The rows come from 5 hidden closed curves, with some noise, and rows from the same curve form a group. Each curve winds through 6 dimensions. The rows are also pushed far along 3 directions, which tell nothing about the answers.
In the rows, 128 means zero.
Known rows, each followed by its group:
[124 140 147 125 124 147 115 114 141 138 147 120 147 154 151]
taf
[170 150 135 160 108 132 159 127 165 146 134 129 139 135 122]
Tutud
[123 131 147 129 152 125 119 124 162 111 129 106 133 155 129]
Dufub
[ 88  84  97 115 146  91 113  92 102 100 115 159 144 125 135]
Misil
[ 90 146 104  91 111 116  80 104 149 117 111 113 178 134 118]
Fepob
[127 204 105 129  83 146 103  83 225 158 159  98 200 169 127]
Dufub
[145  83 129 118 161  97 148 131 112 111 127 135  96 114 107]
Misil
[109  84 125 119 156 115 151 142 102 135 140 120 129 131 129]
Dufub
[138  79 166 122 172 113 180 164  90 168 116 146 101  82 115]
Tutud
[119 141  88 121 123 119 144 110 190 156 144  92 153 148 114]
Dufub
[136 123 127 164 152 164 191 175 107 163 138 139  61 104 100]
taf
[ 92 150 123 115 124 121  86  96 131 120 114 157 176 126 118]
Misil
[156 189 133 131  75 188  99 127 152 154 132 140 126 132 112]
Tutud
[140 205 128 128  75 154 101 101 173 155 149 121 170 137 146]
Misil
[ 96 102  92 106 136  93 119 100 147 121 117 123 169 140 118]
taf
[112 137 148 139 197 109 177 138 204 159 138  82 136 140 106]
taf
[ 95 113 147  86 160  89 104 110 112 124 126 127 164 112 141]
Misil
[ 91 141  87 129 114 118 112  89 147 124 146 121 165 154 155]
Dufub
[139 118 113 127 104  88 117 124  93  90 102 141 130 104 130]
taf
[110 152 118 131 104 144  87 104 160 113  97 130 150 155 133]
taf
[161 112 118 112  60 151  82 144  26  90  86 189  72  81 128]
Dufub
[132 103 120 115 135 126 148 144 116 138 132 108  89 118 140]
Misil
[157 136 112 152  84 147 123 116 152 120 121 130 122 153 139]
taf
[127 145 103 133  96 130 134 104 156 156 147 125 165 141 141]
Fepob
[157 126 126 137 106 154 157 161 112 152 139 108  82 120 145]
Misil
[119 113 147 168 183 111 195 168 162 145 124  85 131 143 120]
Tutud
[150 128 156 187 176 130 225 189 167 167 139  86 105 133 109]
Tutud
[102 117 128  95 152 107 113 126 146 117 139  75 153 151 142]
Fepob
[134 118 115  99 101 116  92 107  88 103 119 145 106 109 150]
Misil
[ 89 102 128 123 142 119 118 121 100 127 100 153 143 120 137]
Tutud
[117 114 131 132 109  95 100 108 106  86  99 144 172 139 157]
Tutud
[138 140 129 111 102 137  87 139  78  88 119 133 100 113 135]
Fepob
[ 94 123 100 121 121  95 113  84 136 125 128 143 184 137 142]
Fepob
[ 74  95 145 114 214  76 161 151 122 127 135  85 150 122 132]
taf
[ 99 117 117 119 146  97 118 110 116 107 130 126 133 125 148]
Tutud
[139  95 117 137 167 109 197 145 166 160 149  88 109 138 114]
Misil
[ 39 119 122 111 199 101 137 119 200 141 147  44 201 189 153]
Misil
[154 174 152 140 113 142 119 132 129 132 132 141 121 112 132]
taf
[146 153 141 127 104 134 118 130 115 133 148 125 135 124 157]
Dufub
[143 124 146 144 142 147 161 146 108 151 161 132 100 123 141]
taf
[105  88 153 115 161 124 107 127  89 103  99 167 126 120 115]
Dufub
[117  70 162  98 166  89 123 131  65 107 124 143 133 109 152]
Dufub
[175 203 124 174  52 151 118 101 172 133 139 142 161 146 146]
Tutud
[ 87 130  98 101 114 116 108  95 171 147 135  95 195 159 145]
Fepob
[112 121 130 124 105 143  99 141  63 115 105 159 124 107 141]
Fepob
[194 136 137 150  72 134 132 123 107 123 119 174 118 110 128]
Tutud
[153 166 149 143 117 167 124 148 159 134 140 103 119 149 119]
Dufub
[146 189 133 154  84 175  92 130 111 106 140 153 115 132 136]
Misil
[122 158 113 110  85 119  62  91 158  87 105 123 182 153 129]
Tutud
[115 157  97 102  90 129 100  87 190 149 122 109 172 145 129]
Misil
[110 113 130 100 127 119 116 132  95 143 110 145 142  97 120]
Dufub
[ 59 120 137 102 175 114 100 103 162 130 120 113 199 157 122]
Dufub
[168 128 136 155 121 166 168 142 164 168 137 126  99 141 114]
Fepob
[164 178 136 172 118 172 172 137 173 173 183 110 111 145 140]
Tutud
[180 118 132 130  92 153 132 148  89 138 101 179  79  87  91]
taf
[147 181  97 155  65 191 107 123 147 134 127 145  97 138 115]
Fepob
[ 86 105 112  74 140  57  69  75 129  81 107 130 195 131 129]
Fepob
[146 129 111 140 125 139 157 137 156 153 123 129 113 122  90]
taf
[114  83 125 134 177  98 196 148 128 165 138 118 128 114 115]
Fepob
[150 201 109 132  68 170 101 132 151 141 131 125 132 122 108]
Fepob

New rows, each followed by its group:
[ 68 119 110  99 157  97 117 112 155 129 136  83 197 157 135]
taf
[ 68  69 132  75 183  73 119 135 107 112 110  92 180 131 131]
taf
[140 133 128 171 154 162 183 170 165 160 113 112  77 129  92]
taf
[154 159 166 183 167 193 192 186 158 181 147 122  78 128  82]
Dufub
[117 120 144 124 131 120 132 121 113 146 114 155 145 110 138]
Tutud
[ 92 111 143 106 168  99 138 111 156 157 123 121 175 128 131]
Tutud
[152 109 157 121 118 145 123 138  96 129 127 143 112 123 144]
taf
[116 122  99 125 108 128 128 122 106 132 143 130 131 128 146]
Dufub
[ 96 129 123 142 153 107 125 100 126 115 147 148 160 136 139]
Misil
[134 149 115 158 145 112 177 151 181 141 131  81 128 132 107]
taf
[159 192 125 173  76 141 126 102 183 134 139 129 170 156 144]
Tutud
[139 141 123 157 154 129 165 150 140 126 152 113  87 126 116]
Fepob
[123  97 145  96 137 104 115 151  86 114 104 120 139 110 126]
taf
[133  82 133 100 173 103 150 130 124 136 149 117 102 116 115]
Tutud
[135  51 161  86 191  69 156 169  90 115  95 111 106  91  98]
Tutud
[107 155 107 133  87 132  88  98 104 109 116 167 161 120 141]
Fepob
[128 143 120 144 114 148 118 106 150 126 153 135 149 162 133]
Dufub
[180  97 156 133 165 131 200 171 104 168 162 126  57  95 114]
Tutud
[114  65 124 116 158  99 121 104 108  97 118 153 128 137 122]
Dufub
[168  88 191 149 212 126 227 225  83 168 129 118  35  67  90]
taf
[188 137 153 182 138 142 215 174 159 174 142 118  94 117 103]
Tutud
[ 92  77 122 124 169 111 172 150 126 161 114 114 146 126 117]
Misil
[113  86 128 142 175 130 171 145 157 146 128 107 126 153 102]
Tutud
[168 164 129 154 102 135 135 111 150 129 135 152 113 117 123]
taf
[108  95 114 119 137  92 139 111 112 133 126 144 155 118 135]
Fepob
[ 61 185 118 118 124 139  61  64 210 127 133 114 234 187 138]
Dufub
[104 115 139 122 122 135 110 127  99 128 123 132 149 137 161]
Fepob
[155 124 151 173 166 139 210 174 115 165 164 130  87 110 115]
Misil
[177 148 120 115  65 143 113 124 111 139 132 154 124 104 122]
Dufub
[ 67 146 114 114 128 125  48  62 167  88 110 145 200 176 136]
Dufub
[115 142 102  94  69 134  73 100 121 126 117 133 170 133 145]
Fepob
[107 213 102 182  99 192 125  97 237 157 174  90 175 212 145]
Tutud
[159 194 144 149 112 168 165 152 180 192 162 100 126 125 121]
Misil
[135  92 115 118 110 141 108 141  65 106  91 168  74 100 112]
Fepob
[ 97 151 135 148 145 155 148 139 171 165 149  88 160 167 148]
Fepob
[151 113 135 132 135 105 139 119 116 120 118 157 105 104 121]
taf
[157 184 138 136  43 181  54 101  93 111 117 200 140 120 136]
Dufub
[129 123 131 104 113 138 104 145 107 119 114 115 124 126 128]
Dufub
[ 61  48 125 106 228  54 178 120 159 141 139  76 181 157 137]
Misil
[149 184 127 157 118 150 135 108 191 155 142 142 135 133 105]
Dufub
[137 177 151 136 122 134 116 123 149 132 134 128 139 125 135]
taf
[ 98 106 123 117 127 117 108 131  65 107 100 162 134 103 133]
Fepob
[118 151 100 113  86 141 107 107 154 150 135 111 168 147 140]
Fepob
[159 103 166 140 179 126 185 160 129 157 129 143  86  99  85]
Dufub
[ 92 163  98  90  92 108  51  74 156  97 112 128 198 141 128]
Fepob
[ 87 106 123 112 170 104 149 143 142 142 138  84 162 140 122]
taf
[113 168 103 103  68 123  27  79 102  57 115 153 156 138 156]
Fepob
[105  90 122  95 185  93 144 113 157 137 150  96 133 140 118]
Tutud
[142 106 134 134 152 106 163 149  94 128 132 136  82  93 129]
Tutud
[169  96 149 123 144 120 163 144  93 143 152 142  84  99 132]
Tutud
[ 93  81 107 101 156  88 136 125 113 123 124 115 154 127 119]
taf
[132 106 107 123 102 146 120 127 108 123 130 130  99 135 148]
Fepob
[153 176 126 147 128 134 158 127 200 155 168  85 142 148 119]
Fepob
[110  81 121 105 154 110 152 145 117 139 127  92 110 128 146]
Misil
[191 118 161 149 137 132 174 168  95 139 118 161  54  76 103]
taf
[ 91 164  81 129 117 123 116  85 210 141 148  93 195 173 122]
taf
[159 103 139 146 157 121 171 174  71 113 132 141  46  89 110]
Fepob
[139 106 156 135 134 119 119 128  82 106 107 172 123 110 132]
Fepob
[138 160 139 124 128 132 116 123 119 128 146 139 106 107 130]
Misil
[135 148 104 114  97 109 101  81 148 119 122 155 148 116 124]
Tutud
[ 82 117 142 116 181 119 135 114 184 147 149  82 177 174 145]
taf
[186 120 127 183 115 174 200 185 121 156 140 120  48 123 115]
taf
[ 91 114 135 121 164 114 132 130 120 139 115 142 158 116 109]
Misil
[ 89  88 105  87 126  87  93 103  91  99 115 135 176 128 142]
taf
[126  49 152  94 191  79 183 183  67 139 119  99  85  81 131]
Dufub
[111 191  99 133  73 119  71  39 232 116 135 119 241 195 150]
Tutud
[153 167 157 176 136 163 161 152 152 150 137 136 107 130 111]
Fepob
[ 86 104 134  94 176  82 143 131 143 138 140  73 163 136 149]
Dufub
[115 170 117 124 112 114 105 110 197 123 115  85 188 158 119]
taf
[118 160  99 123 115 148 102 102 168 120 155 111 129 157 126]
Tutud
[139 162 136 120 113 157 120 122 169 165 132 128 144 129 110]
Tutud
[107  81 144 128 159 133 149 168  77 124 118 115 101 127 143]
taf
[123  70 150 139 171  86 166 155  99 114 102 122 129 118 130]
Tutud
[137 117 158 124 133 119 118 126  85 114 137 151 127 118 153]
Dufub
[142 190 123 119  55 147  69 107 146 113 120 126 175 141 141]
taf
[129 141 137 151 156 138 173 131 174 166 175  96 127 150 140]
Tutud
[116 177 137 114 116 127  96 100 149 137 146 126 171 130 144]
Misil
[162 136 119 149  73 160 107 131  95 111  91 179  82 106 119]
taf
[126 126 101 133 124 125 149 128 145 141 136 119 135 129 110]
taf
[151  89 153  93 105 146  93 149  36 112  89 182  88  82 114]
Tutud
[135 133 144 138 130 149 116 154  77 103 125 151  90 113 124]
Misil
